There are 6 hidden switches. A switch that is on adds its own fixed numbers to the row, and there is some noise. The rows also spread widely along 6 directions, which tell nothing about the answers.
(in the rows, 128 means zero)
Some rows, each with its switches (1 for on, 0 for off) after it:
[103 126  98 154  99 147 176 115 129  74 172  86  47  86  50 138 150 142
 138  94  64 119 142 102 142 143] | 0 1 0 1 1 1
[162 129 131 159 180 140 168 108 121 125 175 101 148 119 130 132 126 100
 167  77 156 121 110  98 132 126] | 0 1 1 0 0 1
[137 140 105 153 109 129 162 123 138  84 177 107 141 119  93 126 139 121
 131  93  98 125  98 106 156 139] | 1 1 0 1 0 0
[132 137  95 144 100 145 162 170 162 116 167 134  89 138  87 129 112 130
 154 148  94 125 116 134 165 156] | 0 1 0 0 0 1
[121 147  91 132  87 136 162 143 162  99 194 121 103 121  92 123 137 141
 139 130  90 125 111 119 167 137] | 1 0 0 1 0 0
[140 104 129 162 101 140 153 133 127  96 157 117  87 110  75 134 112 131
 148 107  85 120 116 118 157 147] | 0 0 1 1 0 1
[161 148 112 120 100 121 154 148 131  83 184  91 137 145  78 116 145 101
 102 108  89 137 118 116 174 190] | 0 0 1 1 0 1
[149 130 108 167 108 133 143 147 129 106 152 128 117 140  95 138 123 118
 135 118 101 129 118 114 160 149] | 0 1 0 0 0 1
[139 124 106 167  99 124 145 156 142 129 155 147 120 139 102 133 109 142
 132 125 123 129 134 127 149 120] | 0 0 0 0 0 0
[165 107 146 147 123 152 172 136 131 112 142 152  81 144  93 132  77 136
 196 114 107 122 107 119 155 169] | 0 0 1 1 1 0
[124 133  78 148  92 143 147 147 146  93 152 116  59 123  80 145 138 125
 146 147  80 138 145 100 154 144] | 0 1 0 0 0 1
[144 148 113 154 114 145 158 153 154 110 169 131  82 132  87 122 123 133
 144 127 108 125 128 125 172 151] | 0 0 0 1 0 1
[141  95 127 148 123 152 156 145 135 127 157 131 122 131 115 148  84 116
 188 130 110 106  82 129 156 149] | 0 1 1 0 0 1
[151 107 135 128 130 155 141 104 104 103 168 108 114 126 120 151 110 101
 174 107 110 122  91 103 147 161] | 0 0 1 1 1 1
[132 111  98 121 105 150 145 124 131  94 158 112 103 106 103 154 122 105
 168 133  93 123 103  98 141 145] | 0 1 1 1 0 0
[173 150 104 113 123 134 148 156 145 117 176 118 125 161 107 123 127 102
 137 141 116 145 123 115 168 181] | 0 0 1 0 0 1
[147 131 102 157 112 122 135 140 128 126 158 142 141 141 125 136 120 125
 129 124 135 133 131 113 145 121] | 0 0 0 0 0 0
[140 129 105 163 107 115 147 136 123 109 164 119 164 129 103 133 137 118
 110  92 121 132 125 113 144 124] | 0 1 0 0 0 0
[116 104 125 158 118 149 185 117 139  86 182  92  75  87  68 131 118 132
 180  92  76 101  89 116 154 141] | 1 1 1 1 0 1

New rows. What belongs after each?
[163 105 121 143  88 126 118 136 108  91 137 133 137 139 102 145 114 102
 134 120  90 137 106 107 157 160] | 0 0 1 1 0 0
[158 131 129 164  93 123 144 151 125  89 155 115 155 149  86 126 123 113
 113  93  84 126  93 136 178 173] | 0 1 0 1 0 1
[149 144 140 184 123 124 186 146 138 104 178 112 140 127  69 108 120 134
 119  68 106 115 106 143 167 155] | 0 1 0 1 0 1
[147 140  98 148 106 129 132 126 121  86 152 113 144 122 108 140 148 103
 122 107 107 140 117  98 145 142] | 0 1 0 1 0 0
[122 143 108 146 114 112 211 131 149  72 212  66 118  91  43 102 155 140
 113  51  83 117 119 118 147 143] | 1 1 1 1 0 0
[118 126 106 174  96 151 175 115 135  66 141 105   4  89  35 141 144 149
 151  97  54 136 164  86 145 150] | 0 1 0 1 1 1
[148 125 131 139  70 102 137 154 103  92 177 118 198 157  86 121 121 122
  82  80  88 125  87 153 177 176] | 0 0 0 1 1 0
[176 141 122 158 134 133 143 106 118 108 143 149 109 157 129 140 126 118
 176 109 133 148 127  68 145 141] | 1 0 0 0 1 0
[138  93 148 203 113 101 202 146 133 111 170 120 147 118  57 108  83 158
 149  48  96  96  86 147 154 135] | 1 1 1 0 0 0
[149 128 102 124  87 158 123 151 135  97 147 132 120 146 110 154 110  95
 166 160  87 128  82 118 179 172] | 0 1 0 1 0 1
[154 127 117 132 116 159 159 141 140  95 158 117  85 127  90 141 107 101
 180 133  93 125  97 114 161 174] | 0 1 1 1 0 1
[153 141 116 135  95 139 139 131 133  92 172 124 132 147 113 138 131 111
 146 132  94 127  84 113 183 165] | 1 0 0 1 0 1
[139  99 126 147  80 156 112 118 104  96 138 136 105 137 112 165 103 115
 163 138  81 125  92 113 162 158] | 0 0 0 1 1 1
[148 137 120 148  98 135 163 175 151 116 167 146 144 148  88 122  96 129
 145 118 107 119  85 155 181 166] | 0 1 0 1 0 0
[124 114 102 154  69 114 151 180 141 118 169 141 154 147  87 128  98 140
 119 121  95 119  90 158 166 149] | 0 1 0 0 0 0
[146 140  88 147 116 130 136 133 137 122 153 135 115 136 125 138 136 122
 137 133 134 146 149  91 141 118] | 0 0 0 0 0 0
[127  94 100 128  80 163 133 131 132  75 147 109  61 105  81 159 116 107
 177 151  57 121 100 101 154 161] | 0 1 1 1 0 1
[165 164 118 157 146 151 180 130 158 105 160 138  91 138 102 121 119 128
 190 112 127 134 110  92 162 149] | 1 1 0 1 0 0
[133 117 123 182 106 155 158 135 143 100 138 133  67 114  78 139 104 136
 171 114  92 117 114 117 160 138] | 0 1 0 1 0 1
[185 134 129 136 117 126 140 129 107  76 156 103 165 148  99 132 132  80
 125  97  93 140  91 105 171 194] | 0 1 1 1 0 1
[147  84 151 164 100 162 176 172 148 120 144 149  93 136  73 137  51 132
 197 127  78  98  57 162 181 181] | 0 1 1 1 0 1
[141 124 112 150 104 130 127 128 120 108 159 135 151 132 117 143 120 119
 128 117 121 127 109 120 154 129] | 0 0 0 1 0 0
[168 149 107 157 126 137 135 119 120  91 141 129 122 130 112 143 136 101
 148 112 120 144 129  79 146 143] | 0 1 0 1 0 0
[134 117 127 168 110 126 162 143 128 128 168 144 118 139  97 126 106 152
 142 100 116 118 125 130 146 133] | 0 0 0 0 1 0
[171  90 151 151 107 148 158 134 108  98 134 146 115 148  94 146  73 113
 192 104  93 118  72 121 157 182] | 0 1 1 1 1 0
[141 124  98 129  98 127 160 123 115  70 168  84  81 121  64 142 149 111
 127  98  68 141 144  90 143 177] | 0 1 1 0 1 1
[122 102 116 146  93 151 171 149 143  94 162 112  78 105  65 140 106 125
 164 117  64 112 100 130 159 162] | 0 1 1 1 0 1
